The same things were measured in two ways. Each way mixes the same 10 hidden numbers, adds some noise and spreads widely along 5 directions of its own, which tell nothing about the thing.
Some things both ways: the first way, then the second way.
[ -3  10  38 -24   5  25   4  12  -7  33 -17  18 -26   5  50 -32   8 -18
  16  13]
[ 21 -46  -2  23  23  11 -31 -23 -12 -14  11 -40  38 -44  -1  29 -29  19]

[ 17  63  34  39  19  27  17   6   8  -9  -9   4  19  23  14  22  19 -15
  11 -75]
[-13   0   9  31  38  42  15   3 -36 -39  13  -2 -15  41 -31 -13  35   0]

[-15 -35  22  -3 -10 -27 -18  13  -4 -17   7 -31 -13  16 -20  27  15  11
 -41 -40]
[ 17 -28 -45  -9  35 -18  -7  -4 -11  21  19  60 -11 -51  11 -32  60  32]

[-11   7 -41  59  -7  34  -6 -39  -5  12  14  19  13 -12  42  -8 -25 -35
  10  23]
[-19  38  35   5 -14  12 -27 -17  15 -28 -23   5  -5  68 -42  -3  10 -40]

[ 24   7   1  57 -31  -3 -18 -50  17 -30   4  32  60  10 -16  45  -5 -36
  19  31]
[  0  15  54  37  31  22 -24 -18 -12 -25   9  -9   9  12  50   3 -13  30]

[  5 -11 -38 -14  53  -5  39  26  -2 -11  -7 -35  -5   2 -51 -25  -4  -8
 -21 -34]
[-21  32   4  -5 -11 -15 -21 -35  21  35 -23  17 -16  31 -52   7  38 -10]

[ -1 -18  -2 -20  -8  -2  21  18  -2   5 -24  17   3 -42 -20 -25  -2  14
  -3  -5]
[ -1  24  38   4   4  -8   9  43 -24  -7 -21   2 -49   1 -32  11  52  -3]

[  7  11  23   7  -4 -18 -28 -38  -9  23 -14  20 -14 -18   6 -13  10   8
  16  13]
[ 21 -23  22  58  70  33   2  22 -17 -59   7   9  35 -35  -5 -32  10  19]

[-11  -5  -9   2   0  12 -48 -34 -14   9 -23  13 -16 -58  43 -23 -15 -35
 -13  58]
[ 22 -15   3  16  32  -7 -15 -18  -9 -21   0  40  12 -27 -27 -59  35  11]

[ -6  31  14   1   7 -20 -48  -8   6  10  31  -1  -9   7  32 -28 -12  -8
 -16  27]
[ 20  -9   9  13  22  -2  -3   5   7 -27 -13   6  -6   5  -4 -11  45 -11]

[-30 -17 -39   1 -13  16 -41 -33  -7  10  28 -28 -34 -20  37  16 -18  -4
 -40  45]
[ 23   7  -2  14  22  -7 -35 -33   1 -29  14  28   8  17   9 -25  -6 -13]

[ -2  73 -24  13  35   4   1   4  15 -20  20  -1  28  31 -28 -12  -7   2
  23  -3]
[  4 -41 -65  46  32  -7 -17 -39  14  -4  19 -18  33   4   3 -17  24  23]

[ -5  55   9  57  33   8 -14  36   7 -19   7 -24  23  45   7 -17   8 -34
 -21 -69]
[-39  27  -1  -3   6   2 -41  -1  31  70   6   8  -7 -15 -16 -17  45  36]

[ -2  12 -16 -43  42  25  13  54 -11  11 -14 -40 -19  -9   6  14   4   4
  -7 -13]
[  7  32  28   3 -11 -28 -40   9 -20   5   6 -12 -35  16   1  25  -6 -18]

[ 28  -7 -13  25  21 -42   1  38   8 -14 -11   9  49  37 -54  -9   3   8
  25 -26]
[-15  16  15  39  11   4 -47 -53  20  -9   2  20  26  58  -1   3 -18 -11]

[ 14 -12 -25 -35  39 -43 -14  30  -5   5  -2 -51 -15  39  -7 -38  11  34
   7  24]
[ -3  17  37  25  23  16 -59 -27  29   0  17 -25  27   8   1 -22 -18  -3]

[-16   3  21   8   4   1 -37 -24 -13  11   1   0 -25 -21  37   3  -3 -18
 -19  -5]
[  4  33  26  18  34   7 -21  -1  18   8   2  24   4 -35  -1 -34  21  26]

[ -4  48  51  16   1  16 -30 -16  -3   9 -10   8 -17 -14  44 -13  14 -26
 -14 -17]
[ -4  12  14  35  -1 -18 -17 -21 -33 -27 -11  17 -17  47 -59  -2   0 -15]

[ 14 -21  -4   2  -8 -36  14  27  -3   6  -7  15  21   5 -24  -5   1  34
  26 -19]
[  6 -18 -19  24  28   6  -5   4  -1 -32  -2  33  11  28 -14 -22  44 -24]

[-20   8  10   1 -25  16 -20 -33  12 -18  20  16  -1  -6  18  28  -7   2
 -13   9]
[ 20  19   7  30  32  20   8 -38 -19 -34  16  -2 -21  22  10 -16   9  15]

[-15  -1  -8 -29  -3  13  19 -20  -1  26  -3  12 -26 -46 -32 -29  -9   5
 -21  18]
[  0  -4 -19  35  12 -23 -16 -28   3  -1 -20  15  11  -1 -35   6  11   9]

[  0   3  28 -17   4 -28 -22  33   1 -16 -10 -13  -1  22   7 -15  20  28
  -8 -21]
[ 22 -40 -46  19   8 -66 -76 -58  12  26  22   0  21 -17 -22  -4 -24   2]

[ -2 -28 -43  27  24  19   8   4  -9  -4 -29   6  10  14 -25  -7  -5 -20
   8 -10]
[ 13  15  69  -5  13  37  13  21 -35 -43 -14 -16 -31  -1  -6  37   3   2]

[-19 -56   4  19 -60 -23 -12 -20  -2 -22  10  32  25  -8  23  10 -11  -3
  18  35]
[  4  16  25  19  23  20 -25  -4   9   2  10  -5   5 -18  34  15  -3  16]

Other things, the second way, with their names:
<261>: [ 28   0   1  32  21  -9 -46 -23   3 -50  20   0  15  32 -18  -3 -27 -50]
<89>: [-15  27  32   5  14  20  -5 -18   5 -13   0   9 -24  65 -21 -19  49 -22]
<85>: [ 15 -17  25  22  26   4 -25   9   6  -4   0 -31  13 -31 -16  20   0  -2]
<219>: [-14  43  34  19   2  17 -19  -6   7  24  -4 -30  -9 -29  -3  -9  11  45]
<150>: [  7  18  42  20  26  11 -39  56   6  -8  15 -57 -12 -24  22   6   3  -5]
<372>: [  8 -13  47  24  18  23  11  15 -37 -24 -10 -16 -11  -2   0  69   1  10]
<419>: [-18  -7  30  40  44  35 -21 -18 -10  -5  10 -13  24  -4 -18 -17  -1  45]
<25>: [ 15  -4 -20  -2  17  -5  -8   2   6  31   9   4  -7 -59  40 -23  58  43]
<41>: [  1 -15 -36  13  35 -14 -41   3  27   2  16  26  16 -13 -11 -61  37   2]
<464>: [  9  -9 -46  51  39  -5  -7 -45  -6 -24   3  71  34  14 -12 -45  26   5]
<132>: [-15 -10  14  33  13  10 -18   1 -25 -29   7 -10 -13  68  -1  19  10 -10]
<399>: [ 12  -8 -28  -6  -9 -16 -14 -29 -14 -33 -15  58   4  40 -28 -51  48 -33]
<93>: [  9 -22 -18 -31   2 -31 -52   0  37  26  -1 -11   1 -14 -22 -12  37 -29]
<69>: [ 27 -20 -27  46  20 -26 -34 -29   0 -16   2  15  32 -12  17  38 -32  -4]
<38>: [ -7 -14 -26  30  41   5 -40 -11  22   9  19 -15  28 -25 -26 -44  13  25]
<168>: [ 15  -4   8  18   9  -5   4   4 -43 -27   1  31 -22  22  22  22  19   1]
<129>: [-38  45  17  16  -5  -3 -34 -40  10  15  -4  -4 -18  72 -57 -33  24  -9]
<324>: [  2 -63 -42  29  45   7 -40 -48  -3   4  45 -21  28  -2   1  23 -20  18]
<429>: [ -9  -5  -3 -24   0  -7 -24   8   8  36  -5   3 -10 -26 -12   2  43  15]
<225>: [ -5  34  17  14 -15  -3 -29 -60   6 -17  -9   5 -15  80 -24   8   3 -34]
<334>: [  1  22  20  30  31  59  50 -19 -34 -56  -5  27 -16  39 -21  17  28   3]
<388>: [ 10 -16  24  -3  19  -3 -40  32   0   3  13 -43 -12 -23  19   9  10   9]
<72>: [ 24 -28 -29 -26  -1 -14  47  27 -50  -6 -14  32 -53 -19 -17  14  92   1]
<392>: [ 20  37  10  11  -5 -10   3  -7 -29 -27  -4   4 -44  30  -9  14  13 -27]
<63>: [ -8  17  18  22  28  41  11  32   6 -42 -15  10  -3  18 -26  -4  33  -7]
<164>: [-22   6  16  47  27  29  22   3 -27 -23 -12  15 -13  42 -32  47  19   3]
<386>: [ -5  21   2  15 -10   4 -15 -51  -3 -22 -13  35   1  66 -11   8  13 -24]
<156>: [ 20 -22 -15  37  56   9  -2 -38  -8 -35  15  40  18   3 -17 -25  14  11]
<249>: [  4 -27  26  30  31   3   8  38 -50 -37   1   6 -28  19  -3  16  41   3]
<182>: [  4 -17 -33  28  51  14   1   5 -13  11  29  12   4 -46  30 -52  49  58]
<20>: [ -6   4  45  32  20  11 -49 -11  -1   4  15 -18  13   8  44  44 -33  21]
<43>: [-14  10 -11   9  17   4 -29  -2  36  20  -2   6  12  -3   6  -3  23   7]
<320>: [ 18   4  14   9   0 -30 -29  10   0 -20 -13   6 -10  21   7 -13  32 -33]
<246>: [ 27   3  26   1  22   6  14   5 -26 -38  -3  29 -35  30  15  30  37 -34]
<317>: [-12 -31  31  19  38  45 -35 -33  12  -2  12 -25  44  -5 -14  14 -13  14]
<355>: [ 36 -28 -22  10  11  -7  12  -7 -28 -62   3  -9 -29  34 -19  18  18 -31]
<343>: [ 11  19  30  26  44  13 -50  -9  20  -1  31  -4  13 -30  11 -53  -8  15]
<456>: [ -7  -2  -3  12  15  28  35  16 -43 -22  -6  27 -23  23   7 -28  80  10]

Some of these things the first way, each followed by its name:
[-21  23 -12 -11 -24  40  -3  21  -6  23   9  26   3 -57  91  -7 -28   6
  20  34] : <150>
[ -2 -16   3 -25  -1 -14  -1 -19  -8  12  -7   5 -14 -29 -34  14   0  11
   1   2] : <464>
[ -6 -36 -19 -26 -13  -3   7  26  -4   2 -16  14  13 -33 -31   7 -12   0
   5  29] : <168>
[-30 -11  17 -13 -44  -2   0  10  16 -13  38 -25 -19  10  38 -25   3  20
 -47   7] : <324>
[-16 -25  -5 -35 -21  -9   8   2  -4   7 -18  19 -11 -17 -15 -52   2  23
  10  45] : <219>
[-10   8  36  14 -10 -26 -39 -14   1 -38  16   0  15  32  20  22   7 -35
  10  11] : <25>
[ -7 -12   6  24 -23  44  23  14  -1   7 -11  34  17 -25  45   4 -13 -33
   5 -18] : <429>
[ 11  18  -8   4 -24   5  16  30  18   6   9  10  31  -3 -11 -16  -5  22
  -3   6] : <132>
[ -1   2 -10  -3 -12  12   4  24  -3  29   2  11  -3 -30  23   6  -8  44
  -5 -26] : <41>
[ -6 -10 -43  14  -3  20  38   8   1  11  14   5  10 -11 -17  14 -19  13
   3 -24] : <43>
[-11  26  -6   8  36  17 -21  -9  -2   1  -1 -11 -16 -16   0   5 -10 -19
 -35 -30] : <156>
[ 17  -5  28  13 -13  35  23   2   6  20 -11  29   6 -16  63 -30  -5 -43
   3   5] : <317>
[ -7 -17   6 -34  11  -7  16   5  -1  10  -5 -14 -22  -9 -23 -39   1 -25
 -21  23] : <372>
[-17 -39   2 -23  -7  -8  19 -24  -6   6   5  -8 -33  -4 -28  -7   3   3
 -23  -4] : <334>
[-22 -18 -10 -48  -9  17  14  16 -12  37  -2  26 -18 -57  -8  -3 -23   6
   4  25] : <69>
[ 18  27  18 -19  22   4  39  24   3  21 -16  -8 -13  15 -21  -3  24  55
  13 -61] : <38>
[ 20  25 -35  44  26  13  10  40   8 -23 -14  15  66  15 -30  13 -14 -42
  24 -16] : <20>
[ -5  17  -9  -5  31   5 -39  26 -14   5  -9 -15  -8 -10  48  -5  -5   0
   2   4] : <343>
[ 13  -2 -43 -11  23  11  25  13   8  -6  15 -32   4 -13  -1   2 -15  -1
 -23   4] : <89>
